Each cloud of rows lies close to a flat space through zero, with a little noise off it, and is much wider in some directions of that space than in others. After each cloud: how many dimensions does that space have?

[[   6  -10   -2    5   38   -8  -23   20  -14   11  -29    0   -4  -17
    -5    1  -37  -11   13  -15   10  -14]
 [   8  -11   36   46  -43   18   41  -15   -7    6   17    7   -7    2
   -16   44  -20   -6  -23    8    3   22]
 [  10   13  -12    9    9   -5    4  -19   11   26   11  -17  -19    5
    18   13    2   31   -6  -15   25    3]
 [  -8   31  -15   -3   -1   -2   -8   12  -26  -21  -31   12  -32   21
     5   11  -38  -46   -1   12  -10   10]
 [ -21   48   -9  -61   23  -34   -3  -54   -8  -31  -25   38   19  -18
     9  -11  -59  -13   35    6   30  -35]
 [  -2   18   -8  -14   11   -6   -2   -9  -23    1  -24    5  -20  -24
     6    4  -70  -32   12    8   23  -24]
 [  12  -33   31   54  -64   29   48    5   14   17   47   -8   -2    6
    -9   35   32    7  -31   16  -15   35]
 [  17  -40   16   23    9   20   23   38  -28   51  -11  -33  -35  -70
   -16   11  -87  -51    8   13   25  -33]
 [   6  -32    2   10    2    9   -8   14   16   11    9  -14   19    2
   -10  -13   42   33   -5  -13  -13    5]
 [  -2   -6  -18  -36   65  -17  -53   26   -4   -1  -32   -9   16  -16
    -6  -43   -2    7   30  -28    3  -32]
 [   5  -40  -33   -2   27    7  -38   67   13   35    7  -51  -12  -10
     9  -40   57    9    0  -25  -22  -13]
 [ -13   29  -42  -35   43  -20  -47    9   12  -13  -23   -5    0   21
    16  -31   26   16   19  -25   -1   -9]
 [   3  -38   44   27   -7   10   -7   28  -13  -29  -12   26   41    6
   -38    0   12   -1  -11    2  -32   23]
 [   1   29  -24  -26   31  -18   -9  -27    4    4   -8    1   -1   -6
    18   -4  -26   14   17   -9   27  -23]
 [ -11   34  -27  -61   63  -37  -60  -19   17  -39  -18   21   49   22
     4  -42   37   52   30  -37   -2  -20]
 [   3  -14  -15   10  -14    9  -12   21   38    6   34  -27   13   41
    12  -21  113   51  -17  -18  -35   26]
 [   9  -46   -5   -5   22    3  -12   28   10   30    8  -32   14  -33
   -14  -27   18   13   10  -11    2  -32]
 [  -5  -20   15  -25   37  -10  -25   -1   -6  -20  -17   21   51  -16
   -29  -29    2   18   21  -16   -5  -25]
 [ -10   34  -60  -53   36  -35  -47  -28   60   -7   25  -19   33   41
    35  -52  109   84   14  -38   -4   -8]
 [ -16  -28  -20  -60   45  -16  -39    8   29   -4   12  -13   60  -17
    -1  -65   65   48   32  -27   -8  -40]
 [  -3  -15  -17  -18   21   -2  -19   18   20   17   11  -28   10   -1
     6  -29   41   22    4  -10   -4  -12]
 [ -12   38  -41  -44   38  -24  -45   11   -3  -23  -33    0   -6   25
    15  -35   17    2   24  -18   -7   -6]
 [ -14  -17   45  -29  -19   15   28   15  -51  -29  -34   38    3  -63
   -31   -4 -104 -106   24   45   -3  -32]
 [  -3   -9   -6  -20   -7   -6   10  -11   31    6   37  -13   17   -1
     6  -16   49   38    5    0    1  -11]
 [   1  -55   26   -9   33    8  -12   34  -28    9  -16   -8   27  -58
   -36  -26  -38  -28   21   -1    2  -36]
 [   8  -13  -46   -7   42   -4  -38   37   13   31   -5  -43  -18  -10
    16  -31   21   16   11  -26    5  -19]
 [  12    0    2   17   24   -3   -5   -4  -15   16  -21   -3  -12  -24
    -1   17  -54   -3    3   -5   27  -17]]
 | 6

[[ 11 -37  41  15  -4 -21  27  24  -1  26 -23  -1  23  -7 -36  -6 -38  -6
    9  25  34 -44]
 [  3  77   4 -53 -31  -6   9   2  39 -22  36 -27 -73 -20  58  40 -35  64
   34 -76  24  30]
 [-20   9  -6  -5  45  13   7  -5 -47 -16 -16  -7 -24  -7  28 -49   3  -4
   -2  -6  -1  -3]
 [  9   4  42  20 -26 -17  30   1  52  17  15 -26  -3  11 -39  35 -18  23
  -19 -30  22   0]
 [-43   6  -7 -64  -3 -16 -24  -2  34   7 -23  12 -18   6  17  35 -33  -1
   10 -28  10 -25]
 [ -9   8   3 -17  19  -4  16  -5  -7   7 -19  -9 -14 -25  21  -9 -26  16
   21   1  21  -2]
 [-18 -43  -3   1  41  -2  24  24 -17  -2  -4 -32   5  -5  -1  -5  -8   2
  -16  12  23 -50]
 [  7  14 -26  -4   5 -21  -4 -46  13  28  -1   1 -41 -44  22  -2   9  45
  -15 -34  12  63]
 [-11   7 -14 -12 -10  48  -4  12 -34 -52  43  13  37   2  27  -2   9 -48
   30  15 -23 -77]
 [ 32 -52 -16  34  16   8  20   9  20  -9 -19 -10  51  36 -26 -12  13 -17
   13  48  11  -5]
 [ 24 -69  46  50   8   3 -12  24  39  13  -3   9  29  39   2  21  26  -4
   -2  24  -5 -36]
 [ 18  -8  -4  18   0 -21  22 -16 -17  30 -13   6  -3 -34 -19 -19 -19  14
    0  18  20  21]
 [ -8  16 -32 -52 -42 -17 -16 -17  16   4  41  26 -31 -40  30  43 -22  18
    8 -40   8 -23]
 [  8  -8  11 -15 -50 -20 -10 -27  79  26  -6  31  15  13 -14  47 -20   2
    4 -31  21   5]
 [ 17 -33 -24  33 -10  -4  12  -8  16  20 -22   1  78   7 -69  16  13 -22
    1  70  -6  25]
 [ 12 -27 -17  10 -28   5   6 -11  39  -4  -4   8  63  13 -37  15  31 -24
   -4   9  13  12]
 [-34 -41  -9 -18  38 -19  30 -49  23  38 -40   2   0 -27 -10   6 -49  13
  -12 -13  38 -39]
 [  6   5   4  35  69  10  24  18 -56  -2 -25 -41  -8 -17   6 -35 -13  27
   37  76 -14  22]
 [-50  19 -24 -43  18  14  -3  -8  -4 -14  -1 -10   3   3   1  24 -26 -11
    9   7 -21 -33]
 [  3  39  27   0  -6  22   5  47 -27 -31  10 -32   3 -28  37  -3  21  17
   48  15  12  26]
 [ 44   5  12  28 -40  14 -17   1  -4 -22  60  23 -20  -4  34 -13  43  -1
  -10 -39  -6  -2]
 [-20  -7  15   1  14 -43 -18  -6   8  55 -28   3 -37   8 -35  14 -30  15
  -44   0 -15  19]
 [ 22 -42  25  56  42 -17  28  16  -7  23 -44 -26  10  45 -60 -42   0  -5
  -40  31  11  23]
 [  3   8  35  19 -48  -8   7  22  15   8  32  -8  25  19 -65  31  -6 -18
  -25   3 -11 -15]
 [ -6 -25  56  15 -40 -15 -22 -11  62  29   9  28   6  28 -18  42  13 -11
  -31 -43  -2 -21]
 [ 23 -35  -5  39 -17  19 -10 -19  31  -6  28  14  29  27 -10   9  48 -17
  -23 -10 -17  -2]
 [-15  -7  64  10   0  20  12  29 -20 -10  12  -5  -1   2  10  -5  -2 -18
    2 -16  12 -70]]
 | 12

[[  -7  -32   11  -20   -1   24   17   35  -19   -7  -45   49    5   25
   -72  -10   11   42   16    8  -13   10]
 [  -2   -6   -3  -22    4   -8   -2   13    1  -29    7  -10  -10   16
    -4    3   -1   19    9    4   22   -9]
 [   6    0    1    7    9  -14  -10  -11    5   -1   14   -7    0    4
    24    0    0   -5   -8  -10    3   -7]
 [   5    7    6    5   -9   -4  -11    1    2   -2    1    8  -10   -4
     3    7    3    1    2   -6    0    1]
 [   3    3   -3   10   -1   14    2   -8   10   17   -3   -2   -7   -6
    11    2   -9    0   -3   -7   -5    1]
 [  -4  -21    4  -36    4   18    9   46  -23  -38  -20   31    1   23
   -44  -15    5   33   20   13   16   -5]
 [  10    9   -2   -9   -3  -17    4    3   -1  -13   23   -8  -13    8
    12    5    2   -2   -2    6   16  -14]
 [  -5    0    3  -19    2    8    5   23  -10  -10  -14    9   -3    7
   -25   -4    1   10   13    5    6  -12]
 [  -1  -11   16   -2   -4    8    5   16  -18   -1   -6   17    4   -1
   -18   -2   -3   12   10   -1  -11   11]
 [   0  -15    2  -37   -2   -2    1   41  -28  -29    6    9  -12   12
   -26   -3    1   22    5    7   14   -9]
 [ -13  -19   11   12   10   31   21   16  -14   13  -36   46    0    5
   -35  -13   -8   -1   18   -5  -31    6]
 [  -8  -18    4   -3    1   23   11   11  -15   12  -26   27    4    7
   -30  -15   -3   13   14    0  -14   13]
 [  -5   -8    0  -17    5    3    3   17   -8  -22   -8   13   -5   16
   -25    2    0   24   19    7    6   -8]
 [   8   20   -4  -18  -14  -32  -28  -14   11  -23   52  -48   -7   -5
    47    9    2   -7  -18   15   32  -18]
 [  -4    1    7   11    0   -6    7   -4    4   11   -2    9    9    4
     3   -6    1  -12    1   -4   -7    3]
 [  -1    3    3  -38   -4    2   -2   33  -11  -42   -4   18   -7   17
   -22   -2   14   30   20    8   16   -8]
 [  -4   -8    0   -6    6   12    1   16   -9    6  -18   17    6   13
   -36  -15    1   15   16    1  -11   12]
 [   9    5   -6   -1   -6  -11   -1  -10    6   -1   15  -14   -9   -7
    23    1   -5  -13   -1   -3    1   -8]
 [  -5   -4   -5  -10   -4   15    2   18  -11   -5  -10   24   -6    9
   -27   -7   -1   11   12   13   -8    9]
 [  -6  -37   19  -68   -4   18    6   84  -63  -57  -34   57   -8   39
  -106  -10   16   71   49   31   21  -23]
 [  -1   17   -7   40   -6   -5   -2  -44   28   45   13  -16    0  -15
    26    1  -16  -34  -20  -19  -21    8]
 [  -6    5   -1   41   -1    7    7  -34    4   43   -4  -10    3  -11
    20   -5   -4  -22  -12  -14  -17    7]
 [   0  -13   -1   -9    6    9    1   16   -2    3  -15   11    1    9
   -19   -8    1    5   11    1    0    1]
 [  -6    7    5   18    2   23    0   -3   -5   15  -21    9    4   -4
   -25   -5    3   -7    6    0  -19   12]
 [  13   11   -4  -37   -8  -32   -8   10   -2  -43   32  -41  -14    3
    27    7    4   11    1   20   36  -21]
 [   6   27   -4   -3  -12  -34  -19  -20   14  -12   34  -46   -2  -14
    47   20    2  -19   -8   -1   14   -2]
 [   6   10   -8   16    6  -11   -7  -20    7   16    8  -20    1  -10
    25    4  -11  -14  -13   -6    1    0]]
 | 2

[[-15 -14 -10   7  -6 -27   2  -1  12   7  -1  22  11  10  20 -26   8  19
   25   4 -15  20]
 [-39 -56 -30   6  26 -61   1  35  20  -8 -13  27  10  35  46  -7 -16  23
   -5   2 -29  28]
 [ -7  -6  32   5  -9   6 -14  -9  -6  -1 -16   8   8   7  10  -4 -21  17
   20   1 -22  17]
 [  1 -20 -16   0  23 -42   1  -1   8  15  16  -6  48  27 -13   9  27   0
   17  27 -35  12]
 [-30 -31 -13   4  33 -15  32  10  11  21 -20  -2  20   3  25   9   8  -5
  -21  19  -4  -7]
 [-21  30 -13 -40  14 -23 -17  16   7 -46  33 -17  -5  16   6  35  21 -82
   -6  17  13   9]
 [-30 -41  -3 -20   1 -59  -8  14 -40 -31  10 -10  22 -23  18   7 -38  15
  -17   6 -10  -1]
 [-25 -20  -3  10 -52 -26  15 -20  -4   3  19 -13   2   6 -13 -41  -3  27
  -15 -32 -18  -8]
 [ 25  -2  45  10 -37   6 -39   0 -22 -45 -22  23 -33  -8  17  35  -3 -20
    3 -26 -27 -32]
 [-24  28  -8  21 -10 -16 -24  14  22 -16 -25  31 -45  -6  17  -9 -65   8
  -38  24  11 -19]
 [-44  17 -23 -14  52 -44 -12  -7   5  15  24  37  32 -21  13   5   4   3
  -66  16 -57  18]
 [-26  -9   2  -1 -36 -34   2   6 -20 -22  -5  28 -22 -24  42 -22  26  -4
  -26   1 -10 -20]
 [ -8  23  -7  28  34  -6  23   2  40  60  -4  49   2   6  -3 -14  32  24
   -7  15 -16 -13]
 [-13  -6  -3 -24   2 -29  -2  28  -7 -34   3  -4 -15  16  35   9  14 -48
  -33  40  -2   3]
 [ -5  -1  53 -16  36  50   4   7  16   1 -17   9 -44 -11  36  30 -75 -21
  -34 -24   8   3]
 [ -4 -10  -8  11 -62 -66 -19  16 -52 -14   6  33  -9 -46  31 -55  37  35
   28  -1   3 -27]
 [ 23  -9   9  18  -4  21  13   0  18  39  -5 -22 -10  14 -13 -23 -28  17
   -3  -8   9 -14]
 [-29  -2 -61  22  18 -10  10  27  19   2 -22  11  -8  12  -3 -11  -3  27
  -22   0  28   3]
 [ 20 -28 -29  26  42  -9 -45  23  15  11 -27 -17  33  30   8  33   5 -20
   39 -21 -17  -3]
 [-57 -26  -1  31  10 -23  34  17  -3  27 -27  25  19  18  -7 -12  -1  79
  -24  -2 -18   4]
 [-12  -1 -32  24   6 -35 -17  65  -8 -11 -38  24 -16  26  25 -10  25  18
   -3  45  18  -3]
 [-55  41 -16   4 -23 -45 -20 -20  26 -15  -5  28   0 -17  41 -28   8 -42
   25  39   2  -2]
 [ 18  21  34   7  36  20  -9  28  25  14 -16 -11 -10  36 -10  38 -23 -28
   25  34  20 -12]
 [  2  27  -9   6  61   2 -29  40  20  12 -18  10 -10  10  27  43  30 -67
  -18  17   0 -24]
 [-57 -11   0  29  60 -25 -57  19  26  11  -5  14  38  58 -20  56 -35  24
  -19 -82 -82  27]
 [-12   4 -59  15  47  17 -23  39  28  23  -3 -46  35  80 -39  11  31  -3
   24 -21  13  50]
 [ 28  11 -15  -4 -63  11  -1 -43 -46  -7   3  -5   6 -66  -7 -56  14  32
   26  12  24  -4]]
 | 15

[[-25  25 -23  -4  -8 -15 -10 -22  41 -30   0  50  53  76 -14 -11  -3  14
   19 -17  36  35]
 [ -3 -42  84  -4 -20  65  22  36 -49  -2  10  22   8 -61 -30  23  -2 -27
  -15  25 -34 -31]
 [  9 -20   5 -12  19  27 -49  28   5 -26 -11  -1 -22   1  55   2  21   9
  -15 -13 -24 -35]
 [ 33  14 -19  -8 -37 -43  14 -48  44  19  22   0  -1   9   1 -22 -42  10
  -16 -25   6  45]
 [ -3  10  19  -9  -6   7  24  13 -56  24  30  39   0 -27 -21  20 -21   2
   35 -18 -12  40]
 [-26 -13 -15   7 -26   5 -27  -2  22  19  17  41  18 -18  -7  -9  34  -5
   15  51   8   8]
 [-49  20 -42   4  38  28 -26  27 -44  43  24   0  -7   8  43   3  21   5
   35  23  -9   9]
 [ 18 -83  12 -16 -18   1  -5  -6  23   9   0  17   2 -16  35 -13   4  -6
    2 -29  45 -13]
 [ 33 -16 -13  33  21  39  29  53   8 -48 -27  24 -14   0 -16 -27  23   3
    7   2  25 -21]
 [ -2  28 -14 -10   0  13   8  33 -21   2  -5   9  33  -2  -7   8 -12   2
  -69  22 -12 -26]
 [-36  31  27  -1  -2  23  14 -30 -10  32 -18   2  -2 -12 -13  -2  35 -30
  -43 -20 -57   2]
 [ 43  25  13  15  -5  -9  35 -12  16 -20 -16   3  -9 -13  -8   6   8 -18
   17 -37 -37   6]
 [ 27  -1  34 -63  -1  28  21   5   9   3   0  29 -13 -18 -29  31 -12 -32
  -25 -19  -8  10]
 [-27  32 -30   3 -12  34  -1  34 -11  28 -29 -14  14  20   1  15 -12 -11
  -44  -9 -13  -9]
 [  8 -43  25  16  -9   9  25 -41  54   7   1  12  29 -23   8  -8  31 -30
  -43   2  11   8]
 [-27  -6 -26   9  30  -3   7 -21  -4  17 -48  -2 -10   7  -4  -6  39  15
  -26  23  15  15]
 [ 22 -71 -30  26  13   5  -7 -21  20  17 -46 -48 -65  -6  61 -35  -3  38
   15  55   3   9]
 [-25 -21  18   8  38 -49   8  -7 -36 -25  10  18   8  -7 -57  23  12   9
   26  23  51  21]
 [ 15  12  -5 -40  14  37 -21  -9  21 -10  22   3  32  14  40  22  10  23
  -26 -28  39  -2]
 [  0 -53  -8   5 -10   1 -53  18  -7 -10 -10  16 -31 -10  19  -4  10  38
   18 -11  31   4]
 [-44 -33   1   9   9  38 -31 -15  36  35  -7  10 -28  -1  29  -7  52 -31
  -19 -43   2  26]
 [-26 -54  39  42  -1 114 -19   3  16  28  14 -15  -5 -31  53  13  13  -7
  -31  30 -23  22]
 [ 14 -50  34   2 -17 -16   8   5 -17 -11  31  32  70 -29   7  57 -22   2
   55  42  26   8]
 [-10  11  28   2  -7  17  35 -39   9  10 -17  -8  18   8  -9  -7   6 -14
  -18  -7 -24   5]
 [ 22  15  -1 -57 -23 -19  44 -25 -14   8 -10  19  -3  -3 -49 -34   2   7
   41   1  26 -24]
 [-10 -13  31  -5 -25  34 -49  22  -9 -17   2  10   0 -30 -18  44  13   6
    3  10  -4  -7]
 [ 28 -24   9  21  26  32  37  -8  13 -10 -22  22  -6 -18  30 -18  34  -1
    2  -6 -13  10]]
 | 17

[[ -41  -17  -25   37   -8   16  -74   -7  -25   66   29   14   36   10
   -42  -32   -6   27  -39  -24  -44    1]
 [  27   21    4  -50   20    0   34  -22   38    1   14  -13    3  -36
    10  -14   21  -91   42   81   41  -49]
 [  17    8  -23   -2   16   -6  -17  -20    6   10   16   33    0  -34
   -37    7   15 -105   26    9   65  -45]
 [ -21   -7    0   34  -37   21    2   41  -44   17   28   -6  -15   45
    21  -19   -5   36  -15  -13  -43   32]
 [ -12  -32  -16   26  -52   61   10   26  -68   -1  -61    0   -1   20
    14    3   22   50    7  -23  -60   -5]
 [  18  -42   41    7  -36  -17  -86    9   16  -25  -31    9   39   31
   -33   84   27   48  -65  -11  -53   18]
 [   7  -23   52  -19  -33  -15  -25  -20   10   -3  -18    6   33   12
   -12   28   28    9  -12   51  -68   14]
 [   5  -55   53  -65  -14   24  -28  -47  -12   16  -32    4   55  -22
     5  -34   41  -31   63   28  -30  -59]
 [  -7   56  -12  -35  -31  -40   19   23    0  -33   41   23    4   49
   -39   16   -7   13    6  -48  -45   -7]
 [  19   17  -19    3  -25  -48  -35   -9   19    4   27   -7   17  -24
   -44   35   32  -32  -10    0  -27  -16]
 [   3   44   11  -22   -2  -79  -47   30   62  -47   34   16   -6   80
   -35   75  -24   -8  -27  -39   16  -23]
 [  -7  -30  -27   23   19   29   -6   20   31   40  -98  -60  -18    6
    -8   51   43   11   16   29   42  -28]
 [   6    7   15  -25   35   -5   20    2   41    0  -41   12  -26   33
   -23   46   12  -62   47   28   94  -17]
 [  20   30  -51   15   14  -27    0   16   36   35   43  -56    0  -43
   -35    6   27  -15  -24   -6    0   -3]
 [ -21  -13   40  -25  -58   12  -53    4  -43  -22   54   41   40   42
    25  -34  -20   43  -24    5  -47    8]
 [  15  -20  -26   47   19   17   48   60   30   35  -75  -76  -70   47
    20   57   31  -64   33   31   -5  -47]
 [  -4   34  -45   54   29    1   14    5   14   -1   28  -28  -23  -32
    36  -19  -45   46  -75   19    4   38]
 [  -4  -31   24  -63   23   20  -43  -65  -31  -11    7   71   53  -32
    -8  -67  -25  -55   50  -44   23  -79]
 [   1  -71   47  -52   50   82   35   41   -8   57  -47   12  -10   86
   -30   -3   28  -92   89  -26   79  -40]
 [   6  -22  -28  -25   16   97   26    5  -38   -8  -37    2   10  -21
    39  -46  -10   -7   13    1   31  -58]
 [  -9  -41   12    7   25   36  -33   45    1   -2  -18   -7   -8   51
    11   23  -12   46  -20  -54   78   14]
 [  17  -17   32    1   -3  -31  -14    8   20  -28    7  -25    7    6
    23   20   -7   45  -41  -15  -56   24]
 [   2  -59   48  -71  -28   57  -12  -35  -64  -30  -30   45   57  -14
    21  -55    8   18   50  -45  -35  -42]
 [  34    3   12   -3  -32  -17    7   -6  -35  -19   43   50   10  -17
   -36    9   14  -56  -10  -18  -66   15]
 [   0   -5    8   32   -5   24   12    7  -29  -13    3   42  -18   17
     4    7  -25    4  -35    8  -10   48]
 [   2   43  -44   13   10  -33  -36  -22   46  -35  -16  -26   25  -46
   -10   24  -20   81  -81   -3  -36   -7]
 [  33  -16  -15    6    2   69   69   52  -52  -23   19   -9  -14  -15
    21  -25   -6   41  -37  -65  -11   54]]
 | 13
